Every row belongs to one group in each of 4 separate groupings. Each group adds its own fixed numbers to the row, and there is some noise. The rows also spread widely along 12 directions, which tell nothing about the answers.
(in the rows, 128 means zero)
Some rows, each with its group in each grouping after it:
[177 115 110 169 176  73 159 181 148 112  69 153 132 163 119  60 129 104
  95  94 130 194  63 134 140 101 136] | (2) Q605 Q770 Q558
[131 175 143 112  98 163 140  69 166 162 143  99 165 186 109 124 168 122
 130 154 123 122 139 169 137 150 148] | (0) Q260 Q198 Q127
[122  98 165 156 132  74 130 199 142 103 130 137 188  96  87 113 140  98
  69 147 160 117 182 137 132  83  97] | (1) Q407 Q190 Q702
[124 155 166 114 138 103 141 114 149 123 113 125 140 166 111 114 167  89
 137 102  96 135 117 105 123 162 198] | (0) Q260 Q770 Q702
[148 180 135 145 154  84 134  39 133 157 152 150 125 137  96 142 105 130
 157 172 134 112 140 113 153 127 151] | (1) Q399 Q179 Q199
[143 119 151 168 163  90 105 119 160 135  98 107 128 155  81 139 115 144
 128 166 169 133 167 104 120 105 102] | (2) Q694 Q264 Q127
[141 112  73 142 133 120 132 181 170 139  63 102  84 182 158  89 115 134
 104 101 141 164  64 116 128 127 124] | (2) Q605 Q190 Q199
[133 126 136 107  79 133 137  87 132 151  93 157 141 208  93 127 101 136
 171 134 113 130  68 139  64 125 175] | (0) Q407 Q521 Q558
[120 100 160 145  77 101  75 156 125 143 106 131 156 166  90 161 132 114
 136 161 164 104 183 134  96 114  99] | (1) Q399 Q521 Q702
[138 145 127 126 136 107 157 123 131 115 148 155 178 119 114 106  95 138
 102 146 126 151 114 159 121  88 110] | (2) Q694 Q179 Q199
[117 153 137 115  63 113  97 157  81 115 101 129 160 182  82 156 118 107
 117 139 156 147 135  88 127 110 108] | (1) Q694 Q264 Q199
[ 67 158  61 136  54 185 155 121 161  89 128 146 156 159 131  91 162 136
 118  86 112 129  79 106  70 154 164] | (2) Q407 Q198 Q199
[138 176 129  97 126 108 126  87 139 204 142 106 119 152 123 134 115 123
 128 157 171 112 119 167 185 127 128] | (0) Q399 Q198 Q702
[144 196 174  91 121 125 121 120 135 157 112  76 126 164 151 140 156  89
 110 141 108 160 130 155 223 152 127] | (1) Q694 Q521 Q558
[144  71 126 170 128 127 115 174 161 121  96 101 140 152 146 109 147 141
 112 138 128 145 149 109  79 142 114] | (0) Q605 Q770 Q199
[ 74  99 142 139  49 116  71 168 117 122 105 128 143 149  67 166 108 121
 122 167 195  70 172 115 104 103 106] | (1) Q399 Q179 Q702
[141 150 162 128  92 155 116  88 120 145 144 135 158 146 127 137 167 113
 133 143  90 134 151 183 170 142 127] | (0) Q694 Q179 Q702
[106  94 153 171  54 152  98  96 110  94 124 203 161 143  72 149 158 115
 172 134 106  87 159 147  98 126 152] | (1) Q399 Q179 Q199
[163 178 152 130 106 129 135 127 128 141  95  86 148 202 112 133 161 117
  97 155 122 174 140 126 172 150 108] | (0) Q694 Q198 Q127
[126  88 158  84 103 115  87 157 124 157  95 114  92 137 110 132 110 104
 136 121 168 104  98 188 186 105 140] | (0) Q260 Q770 Q558
[110 165 149 123  84  92 130 154 149 134 101 141 175 194  55 117 159  57
 113 125 190 116 134 132 157 107 147] | (2) Q399 Q198 Q199
[106 168 116  73  88 119 106 132  80 134 175 138 151 122 168 172  92 153
 145 114 119 142 135  95  76 162 121] | (1) Q694 Q770 Q702
[134 100 181 125 125 120 126  90 166 148 111 143 141 152 111 133 106 152
 161 159 105 105 121 186  82 118 153] | (1) Q399 Q521 Q558
[102 112 136 170 156 114 137 151 195 114 122 126 155 119 110  85 136 128
 101 129 148 121 128 150 107  98 141] | (1) Q694 Q264 Q702
[144 209  82 166 120  95 156  88 116 135 105 153 131 198  79 107 112 122
 111 149 134 165  83  85 144 123 145] | (1) Q399 Q179 Q702
[155 170  87 103 172 106 165 101 141 149 173 149 118 107 201  92 114 134
 141  75 102 170  74 130 137 157 169] | (0) Q694 Q770 Q199
[ 76 167  88 100  84 142 145 121 113 130 163 159 115  88 141 118 147  95
 117  87 159  97  75 157 197 133 170] | (0) Q407 Q198 Q702
[ 98 154  81 177 149 114 147 118 127  92 169 131 150  81 112 106 133 144
  80 143 142 125 142  87 119 107 119] | (1) Q260 Q264 Q702
[127 162  74 118 115 112 119 184 110 127 113 114 102 143 175 111 106 129
  96  93 141 180  73 112 158 141 115] | (1) Q694 Q770 Q702
[ 86  96 118  98 118 133 123 113 112 129 144 181  91  81 137 144  72 149
 157 105 131  86  73 198 135  89 149] | (2) Q694 Q190 Q702
[130 134 142  85 111  81 117 178  86 103 104 174 116 147 143 134 113 110
 149  60 103 162  80 105 116 149 166] | (1) Q694 Q770 Q702
[210 118 114 186 159  86 121 106 149 158  78 138  96 171 113  92 138 127
 132 137 137 175 119 137 188 119 111] | (0) Q407 Q179 Q199
[111 120  82 129  94 165  98 115 133 150  98 135  71 139 144 120 127 136
 140 103 132 119  68 174 172 131 134] | (2) Q399 Q264 Q702
[128 191 125 124 126 142 152 120 160 132 118  89 129 155 171 111 191 115
  99 108  72 157 136 104 161 194 152] | (2) Q399 Q190 Q702
[110 106 145 175 170 125 126  87 182 130 157 122 116  63 156 124 151 151
 133 153 111  80 166 167 135 137 137] | (1) Q399 Q521 Q702

New rows. What belongs after each?
[ 87 113 120 162 126 119 147 165 157  90 129 120 115  76 119 105 168 106
  80 128 164  87 130 128 186 116 145] | (0) Q399 Q198 Q199
[124 153 110 138  89 186 128 109 130 136 142 127 146 133 160 113 162 119
 111 125 102 157 115 212 184 125 108] | (2) Q694 Q521 Q558
[131  66 192 162  88 136  90 159 157 112 107 142 175 146  94 132 170 117
 133 138 127 117 187 200 119 112 103] | (1) Q694 Q198 Q199
[129  80 120 183 141 112 136 126 147 106 131 175 135 107 112 117 126 150
 136 123 120 110 150 126  79 109 132] | (2) Q399 Q190 Q199
[122 128 126 110  92  92 100 130  79 133 138 145 134 131 116 179  77 162
 142 151 139 113 155  75  71 129 106] | (1) Q407 Q190 Q702
[112 181 113 123  86 103 111 160  99 141 112  81 125 157 119 155 119 105
  83 168 184 134 137  84 177 126  95] | (1) Q399 Q521 Q558
[157 132 108 155  99  91  75 117  64 178 113 145  82 150  99 174 120 112
 146 148 180 116 152 110 200 120 100] | (0) Q399 Q190 Q702
[ 96 122 101  98  83 126 125 185 140 127  57 108  85 182 136 112  91 136
 102 103 135 127  45 127 121 130 153] | (1) Q399 Q190 Q702
[148 104 120 166 168  73 146 149 125  74  68 131  65 103 147 118 117 151
 109 120  90 159  86  64 144 135 131] | (1) Q407 Q521 Q199
[125 135 146 124 129 107 125 125 143 115  62  80  80 162 110 144 112 144
 113 166 125 125 119  71 144 146 125] | (2) Q399 Q179 Q199
[107 154 121 134  92 138 127 139 147 119 130 165 143 150 130  98 157  93
 131  80 122 135  99 168 153 130 166] | (1) Q694 Q179 Q702
[108  67 136 168  83 167  75 144 177 128 104 113 148 147 127 119 159 152
 134 133 129 109 172 155  71 140 111] | (1) Q407 Q264 Q702
[125  95 123 159 107 171 104 165 162 110 129 118 128  84 176  90 202 115
  99  90 106 141 143 190 191 145 114] | (1) Q407 Q264 Q558
[118 141  85 172 117  78 139 162 137  97 104 185 120 151 100  95 146  97
 123  73 167 139  91  86 130 118 166] | (1) Q399 Q198 Q199
[151 201 158 141 121 116 145 116 139 142 109 102 140 170 111 109 188  81
  94 142 115 160 133 153 231 150 134] | (1) Q399 Q198 Q558
[136 159  98 162 116  87 169 140 127 123 125 172 194 182  58  92 107 101
  98 139 179 147  92 111 101  88 146] | (0) Q399 Q770 Q127
[124 103 161 143 111 137  98 143 134 113  92 129 117 139 127 130 159 121
 134 108 101 135 128 159 148 135 131] | (1) Q694 Q264 Q702
[133 113  96 150  87 115 134 177 109 113  86 129 142 160 106 111 110 136
  89 143 154 154  89 111 114  99 108] | (0) Q407 Q521 Q558
[117 109 116 162  94 155 129 156 149  99  64 125 136 176 112  97 161 133
 101 116  98 148 101 130 102 136 132] | (2) Q399 Q264 Q702
[ 88 131 127  85  99 115 126 114 113 132 159 171 140 119 114 151  61 152
 165 130 151  89  95 131  64 120 167] | (1) Q399 Q770 Q558
[129 153  81 108 124 111 147 154 118 145 126 163 131 126 137  88 104 104
 100  96 147 147  51 183 172 102 135] | (2) Q399 Q770 Q702
[110 145  98 144  92  88 127 187 100 104 130 153 171 140  98 129 132 116
  90 120 172 137 150  79  92 120  99] | (2) Q399 Q198 Q702
[106 125  99 154  91 134 128 127 133 119 147 181 162 128 116 118 146 124
 139  96 128 118 136 131  81 122 143] | (2) Q407 Q190 Q702
[112 113 140  88  77 129  97 175 132 157  83  97 120 181 131 141 102 124
 113 139 143 122 100 159 125 119 119] | (1) Q605 Q190 Q702
[146 177 113 166 116 139 143 111 148 156 132 100 176 166 111  97 177 108
  79 161 133 153 148 144 173 127 115] | (0) Q399 Q264 Q702
[130 104 138  94 102  84  73 127 128 186 100 163  78 167 106 159  80 112
 194 106 185  86 105 153 142 111 158] | (1) Q399 Q190 Q199
[110 181 121 112  84 110  93  97  88 166 143 113  87 139 115 188 143  90
 153 144 180  89 166  63 200 158 144] | (0) Q399 Q190 Q199
[165 119 154  52 128  90 127 182 100 141 105 143 138 138 152 124  93 136
 118  97 110 165  95 142 112 134 122] | (2) Q399 Q264 Q558
[133 137 136 160 145 116 135  41 104 163 168 136 117  84  93 166  94 164
 134 209 134  77 156 155 162 100 117] | (0) Q399 Q190 Q702
[157 143 151 129 159  49 155 179 133 108 113 156 167 135 109  96 120  92
  91 112 134 160 112 111 145 111 141] | (1) Q399 Q770 Q199
[137 169 123 112 172  67 169 142 194 136 116  91 149 154 148  90 109 132
  93 137 132 162 110  80  91 142 146] | (1) Q407 Q521 Q199
[101  96 104 108  68 135 119 140 116 121 180 204 191 104 131 120  98 140
 149  99 136 106 112 176  56 106 136] | (1) Q407 Q770 Q199
[135 134 141  83 115  76 135 209 105 104  87 138 128 148 121 119 106 100
  90  94 154 163  76 135 165 103 117] | (2) Q694 Q198 Q199
[ 95 146 124 138 142  81 143 116 139 107 127 169 110 126  84 136  94 126
 149 116 174 107  84 111 123 101 171] | (1) Q694 Q198 Q127
[126 139  80  97 124 133 123 191 147 153 127  83 121 133 199 100 119 129
  86 108 155 165  94 144 148 141 100] | (2) Q605 Q770 Q558
[ 87 147 121 123  89 106 129 176 121  94  83 140 117 157  79 119 108  92
 109 111 181 129  76 107 160  93 148] | (2) Q694 Q179 Q558
[115 133  96 133  85 121  85 165  95 130 137 160 113 118 145 137 128 110
 128  97 154 134 122 157 171 119 106] | (1) Q694 Q179 Q702
[113 231 126 106 145  55 149 106 123 137 156 137 151 151 104 134 101  97
 122 133 164 137 121  58 139 127 163] | (1) Q694 Q179 Q702
[ 82 183  86 210 137 156 158  91 206 107 143 117 140 136 115  78 178 123
 107 131 155 125 126 127 149 125 163] | (1) Q694 Q198 Q558
[117 109 143 167 115 132 139 156 102  70 141 145 166  80 118 126 140 138
  87 149  96 131 149 128 127 123 110] | (1) Q399 Q770 Q558
[144 103 164  88 149  88 110 104 159 177 179 160 140  85 166 137 135 111
 179 107 141  92 162 179 129 137 156] | (0) Q407 Q521 Q199
[113 100 173 163 138 111 121 159 156 105 147 129 169  98 115 119 168 101
 122 126 147 112 184 135 128 121 144] | (0) Q694 Q770 Q558
[162 122 118 137 120  92 123 143  95 117  94 139 131 156 103 149  84 161
 115 155 134 156 128  85  96 125  86] | (2) Q399 Q179 Q127
[ 98 169  96 112 105 170 154  91 201 179 165 100 155 148 165  92 148 119
 120 133 138 105 102 184 140 143 163] | (0) Q399 Q521 Q199
[ 91  73 153  84  75 151  83 148  96 125  98 118  90 116 141 176 117 149
 141 136 121  92 115 169 128 134 110] | (2) Q605 Q198 Q702
[122 129 142 122 140 100 147 121 134  93 129 122 138 130 125 123 136 133
 126 117  98 130 130  67  82 157 169] | (0) Q260 Q770 Q199
[111 172  64 140  93 160 108 145 119 152 140  93 120 134 175 122 146 118
  89 125 154 159 121 155 197 126  71] | (2) Q694 Q521 Q702
[ 86 162 113 122  88 150 133 161 148 103 149 104 155 112 165 122 160 129
  82 123 113 119 151 107 121 167 129] | (1) Q399 Q179 Q702
[108 172 147 143 122  96 150 119 145 116 114 147 164 146  82 111 175  63
 108 124 138 125 123 120 166 116 159] | (2) Q407 Q521 Q702
[116  45 165 120 118 121 110 165 150 108  64 106  74 118 133 138 109 162
 135 123 112  99 114 122 100 137 148] | (0) Q407 Q190 Q558
[158  92 173 171 132  98 125  99 131 137 107 157 156 166  65 141 102 152
 146 176 119 122 151 150  81  87 124] | (0) Q694 Q190 Q702
[101  88 157  89  92 130 113 200 159 129  59  98 106 155 128 112 145 103
 100  96 143 110  86 157 155 134 159] | (0) Q399 Q264 Q702
[139 144 147 108  98 124  84 123 106 128 106  88  83 119 159 169 144 127
 126 145 107 131 162  91 200 178 104] | (1) Q407 Q179 Q199
[100 170 117 182 105 151 149 106 131  96 109 146 131 149  76  99 157 100
 103 130 129 141  80 145 191  93 159] | (1) Q694 Q264 Q558
[119 140 156 133 110 123 117  96 108 120 117 137 130 137  69 149 119 103
 121 163 135 108 114 167 189  99 136] | (1) Q260 Q770 Q127
[106 147 133  81 109  96 132 141 116 120 162 140 148 103 139 143  91 136
 116 139 140 103 130 110 113 130 134] | (1) Q399 Q179 Q199
[142 162 154 112  94 108 114 142  92 134 107 130 176 195  98 147 147  88
 129 140 136 162 147  87 117 140 124] | (2) Q605 Q770 Q558
[118 160 150 178 156 115 146 109 173 114 140 103 144 109 116 110 170 107
 103 154 126 121 165 118 168 142 149] | (1) Q399 Q770 Q558
[115 198 100 112  84  82 140  91  80 130 130 168 155 179  73 153  94 107
 142 143 161 140 101  47 102 111 141] | (2) Q407 Q521 Q199
[111 111  85 100  94 134 102 131  84 128 116 154  74 121 169 151  79 151
 158  98 125 130  61 120 119 141 141] | (1) Q605 Q770 Q199
[141 130  96 123  75 105  90 133  77 159  99 162 103 186  89 146 112 109
 154 105 170 127 104 122 143 109 135] | (0) Q260 Q190 Q702
[126 191 138  83  82 136 128 131 127 148 108 114 123 168 129 125 142  84
 101 125 132 137  83 167 231 141 147] | (1) Q399 Q179 Q127
[156 173 100 120 107  98 133  99 113 181 161 140 166 156 105 129 107 127
 123 160 182 138 134 138 145 111 104] | (0) Q407 Q198 Q199
[120 107 127 168  69 145  93 152  92 101 106 125 118 112 112 155 159 125
  98 155 131 120 157 150 193 123  77] | (1) Q399 Q198 Q199
[155 158  87 146 174  56 136 106 114 160 144 165  95 122 106 119 108 108
 140 106 173 126 111 106 168 103 155] | (0) Q260 Q190 Q702
[149 155 121  62 147 106 146 162 164 176 124  79 108 117 197  94 123 112
  90 111 142 151  82 169 199 143 137] | (0) Q407 Q521 Q558
[126 119 114 184 125  83 121 113 105 114 113 182 117 132  68 138 111 136
 138 144 159 110 120 119 126  98 131] | (1) Q399 Q198 Q702
[142 158 133 135 140  48 138 155 105 113 119 189 161 167  86 120 136  57
 138  89 165 159 110  80 131 113 160] | (2) Q605 Q770 Q127
[134 170  59 147 143 112 142 137 137 151 154 106 123 133 168 109 115 162
  96 127 168 161 122 100 123 139 103] | (0) Q694 Q198 Q702
[ 94 210 117  59 132 101 139 164 142 142 181  93 127  97 200 137 124 110
 102  89 152 135 131  95 163 161 152] | (1) Q694 Q190 Q558
[119 119 125 126 127  92 151 198  96  68  91 161 127 103 122  99 131 111
  71  88 106 151  72 115 152 115 146] | (1) Q399 Q264 Q702
[146 138  91 194 104 147  99  77 144 187 132 137 134 183 103 128 130 141
 153 159 163 131 149 166 139 108 108] | (0) Q694 Q190 Q702
[125 142 121  91 119  94 147 171 112 137 143 120 178 125 102 119  85 131
  63 153 152 133 124 153 116  78  91] | (2) Q260 Q190 Q702
[183 114 129 114 139  77  94 129  89 175  87 148  62 141 150 145  90 133
 146 126 129 152  84 178 195 115 102] | (1) Q399 Q521 Q702
[109  48 107 177 109 140  98 182 159 112 125 145 138 116 148 118 109 181
 132 111 131 119 150 158  42 108 103] | (1) Q694 Q190 Q702
[133 170 105  80 100 103 133 128 116 161  92  85 127 212  91 128  59 148
  98 173 161 143  76 102 109 110 122] | (0) Q260 Q179 Q702
[ 92 110 118 160 142 149 140 119 197 128 145 124 111 107 152 102 143 143
 143 105 135  97 124 149 112 131 180] | (0) Q694 Q190 Q558
[ 92 127  93  90 102 115 131 141 117 114 172 165 153 111 151 146  67 180
 151 103 153 121 112  97  16 127 125] | (2) Q694 Q198 Q199
[124 107 112 235 145 155 146  94 143 101  86 110  97 120  87 106 158 132
  97 184 124 127 107 135 196 101 131] | (0) Q605 Q770 Q558
[115 136 110 224 135 123 113 100 162 119 138 168 126 111  94 102 176  93
 133 121 155 113 148 168 201  97 142] | (1) Q694 Q179 Q702
[ 81  88 139 188 140  79 117 182 160  75 102 153 131 111 101 114 190  57
 120  93 172  98 151  79 130 110 162] | (2) Q605 Q521 Q199
[ 95  91 121  99  63 153  91 116 137 161 141 135 147 133 112 147  71 157
 151 165 165  87 116 192  96 101 112] | (1) Q407 Q770 Q199
[ 84 172 117 124 103 167 124 122 132 118 197 127 164  83 169 125 164 119
 115 106 127 123 153 137 147 147 138] | (1) Q694 Q264 Q558
[160  98 159  58 123  88 101 174 134 168 109 116 146 174 158 143  95 144
 144 122 141 149 138 145  70 141  96] | (2) Q605 Q198 Q199
[116 116 119 163 137 130 136  88 100 114 172 148 139  66 132 140 125 153
 113 173 119 102 146 133 137 114 115] | (0) Q605 Q179 Q702
[100 197  60  97  85 152 127 108 146 153 151 106 133 171 171 118 130 128
 123 105 133 145  94 106 111 156 145] | (1) Q260 Q521 Q199
